The first 4 rows are patterns. Each new row is the sum of 2 different patterns, raised or lowered, with some noise. Before adding, each is slid sideways (what falls off one end comes back at the other) and multiplied by a number that may be negative. Names go in the order of the patterns.
In the rows, 128 means zero.
Some rows, each with the names of its patterns after it:
[131 137 129 136 101 144 123 131 127 140 109 129 113 141 122 138 113 126
 128 108 132 115 137  80 134 148 113 145 120 130 136 118 171] : L
[111 180 128 101 110 138 100 130 140 133  76 180 127 124 111 124 139 128
 121 164 137 127 160 129 124 157 138 131 125 165 138 119 127] : U
[146 128 134 142 159 152 132 150 136 127 122 139 119 136 168 133 117 140
 125 136 113 127 133 144 111 135  96 100 103  99 135  85 120] : V
[134  94 136 151 130 140 110 112 143 126 111 127 139 148  95 127 150 120
 136 136 174 122 158 141  96 111 139 104 159 129 122 142 116] : B

New rows, each followed by the names of its patterns:
[115 133 155 135  98  68 107  94  93 148 114  58 170 101 112  67 116 138
 115 115 130 108 122 137  98 106 146 138  87 107 162 112 108] : U B
[ 96  84  99 126  86  94  94 124  71 131 140 132 148  63 147 138 106  98
 122  96  71  80 146  47 102 114 127 101 108 100  79  75 112] : U V
[110  95 114  51  96 117 120  79 117  69  67  74 106  67  64  91 119  96
  93 107 125  95  94 113  82  94  95  87  81 100 126  79  81] : U V
[ 86 109 146 103 104 125 140 122  88 132 147 127  97 135 189 134 149 157
  93 102 134 137 121 127 126 154 117 125  93 138 124 122 141] : U B
[126 125  91 161  99  85  96 100 100 102 121 130  64 123  83 108 109 127
 101 112 132 107  87 127 103 137 108 109 102 134 111 105 118] : L B
[135 171 144 169 139 127 113 127 164 137 133 153 138 139 134 126 147 139
 132 155 154  96 103 176 132 123 199 162 127 163 158 101 153] : U B
[133 125 142 115 124 109 139  84 133 167 115 125 126 122 132 106 151 130
 141 109 135  81 111 101 103 129 100 104 136 114 134 131 155] : L V
[136 199 143 134 131 183 121 139 159 148 117 211 140 150 149 148 153 137
 165 184 147 153 173 150 117 182 140 144 170 197 155 159 132] : U B
[ 57  99 124 134  99 100 117 116  66  85 133  78  91 117  74  94  72 114
  52  88 138 122 116  74  84 133 128  88 145 102 121  95 140] : U B
[ 78 123 119 109 129 112 128 105 118 123 110 164  78 110 154 132 110 115
 126  92 111 195  91 116 144 118 125 118 114 138  88 137 120] : U B
[112 124 128 119 104 106 113 134 144 154 119 146 113 127 161 123 146 127
 162 107 124 126 123 138 150 108 131 134 138 119 122 144 131] : L B
[121 125 137 105 127 105 102 130 141 104 113 153 138  84 138 144 110 123
 152 170 104 144 114 124 101 105  80 154  96 111 137 111  84] : U B
[181 132 117 108 140 114 148 129 143  71 150 113 111 125  99 134 144 130
 166 151 154 174 136 147 161 140 131 140 154 148 157 136 114] : U V
[122 149 140 146 110 172 167 140 173 128 126 174 147 132 138 178 164 111
 139 141 175 146 127 160 145 140 154 127 131 107 162 161 137] : U B
[111  77 108 118  64 103 155 109 106 130 108  91 122 153  77  96 118 113
 126 103 109 134  74 112 102 124 101  97  99  84 114 111  73] : L U
[221 153 178 187 123 132 185 138 184 149 177 170 134 155 104 199 174 131
 148 141 113 168 157 140 110 201 170 117 135 171 151 161 155] : U B
[107  97 125  78 115 106 108 125  55 115 122 134  65 139 126  91 121 144
  76 120 106 159 116 111 111 125  65 119 109  92 111 125  76] : L U
[185 155 134 137 141 164 151 163 135 136 136 141 155 132 105 178 155 123
 137 107 120 117 107 169 102 132 179 141 145 174 179 168 142] : U V
[ 91  80 110  96  60  86  57  80 112  87 111  49 133  96  77 120  93 109
  93  94  91 115  84 120  92 101  97  96  82 101 114 108  71] : L U
[172 170 170 167 143 152 153 124 136 157 145 152 148 127 141 154 143 116
 144 170 140 171  79 132 161 151 146 150 145 152 146 204 107] : U V
[116 130 121 144 178 140 133 122 148 133  98 113 120  75  86  87 112  91
 128 109 126 105 127 102  92 114 139  96 127 102 143 124 111] : L V
[122 216 163 150 134 189 172 141 165 184 164 123 194 137 148 212 186 154
 179 163 170 158 151 158 198 191 135 126 169 130 180 186 154] : U B
[149  98 114 140 125 101 147 101 117  97 105 102 124 112 134 110 118 116
 129  96 117 145 108 133 106 178 114  96 124 115 122 138 129] : L V
[139 120 128 116 148 146 109 140 116 159  95 113 120 104 155 135 113 147
  70 125 123 115 130 142 135 122 108 123 109 152 134 127 117] : L B
[140 140 115 145 145 148 126 132 164 122 178 142 156 141 144 151 111 119
 151  87 157 133 132 141 147 129 115 140 154 128 158 122 137] : L B
[149 122 109 121 135 117  98  96 134  91 143 119 105  76 149 129 126  93
 116 138 117 104 132 149 119 128 124 110 134  90 124  94 141] : U B
[128  66 119 134  99  91 114  59  77  87  83  92  87 133  96  71 106  82
  86 113  93  91 118  95  98  86 126  87  90 100 116 114  78] : V B
[138 106  88 116  75  79  99  69 118  82 137  74  70  90  64 114  99  88
  55 118 114  70  90 120  98  81  91 126  89  58 101  73  56] : L B
[129 116 117 158 119 119 102 124 142 102 133 123 138 113 125 123 101 107
 100 134  70 125 135 125 127 142 138 144 116 149 124 128 109] : L V
[ 78  71  88 102 112  93  97  68  96 101  63  99 100 124 106  46  96 108
 124 105 105 100 103  94 127  48 124 100  92 108  83  93  67] : U B
[105  94  43 125 122  75 122 108 123  80  92 166  98 121 111 156  74 148
 112  77  86 125  63 133  91 111 110 104  98  69 114 107 111] : L B
[135 100 123 108  84 132  84 102  88  88  74  63  41  95  61  80  85 101
  59  97  65  59  76 104  61  89  79  84  91  70  76  62  85] : L V
[151 147 164 124 134 152 122 165 138 175 150 117 149 125 196 153 113 156
 145 150 132 119 180 112 120 145 136 132 121 136 119 129 172] : L B
[156 152 154 189 114 155 159 134 153 180 133 162 149 168 119 164 170 163
 196 108 173 179 214 147 171 170 136 162 207 107 170 131 176] : L U
[116 172 104 149 144 124 162 100 164 128 124 132 159 139 157 128 144 144
 159 132 139 156 146 114 162 136 136 125 141 132 123 208 148] : L B
[ 87 122 103 121  83 109 118 132 130  82 107 141 125 116 138 115 118 108
 164  66 145 115 118 128  96 120 120  82 113  90  88 108 116] : L U
[168 141 146 146 154  87 138 168 112 163 169 144 131 139 176 147 135 135
 150 126 135 138 108 107 124  86 143  80 139 147 147 126 148] : L V
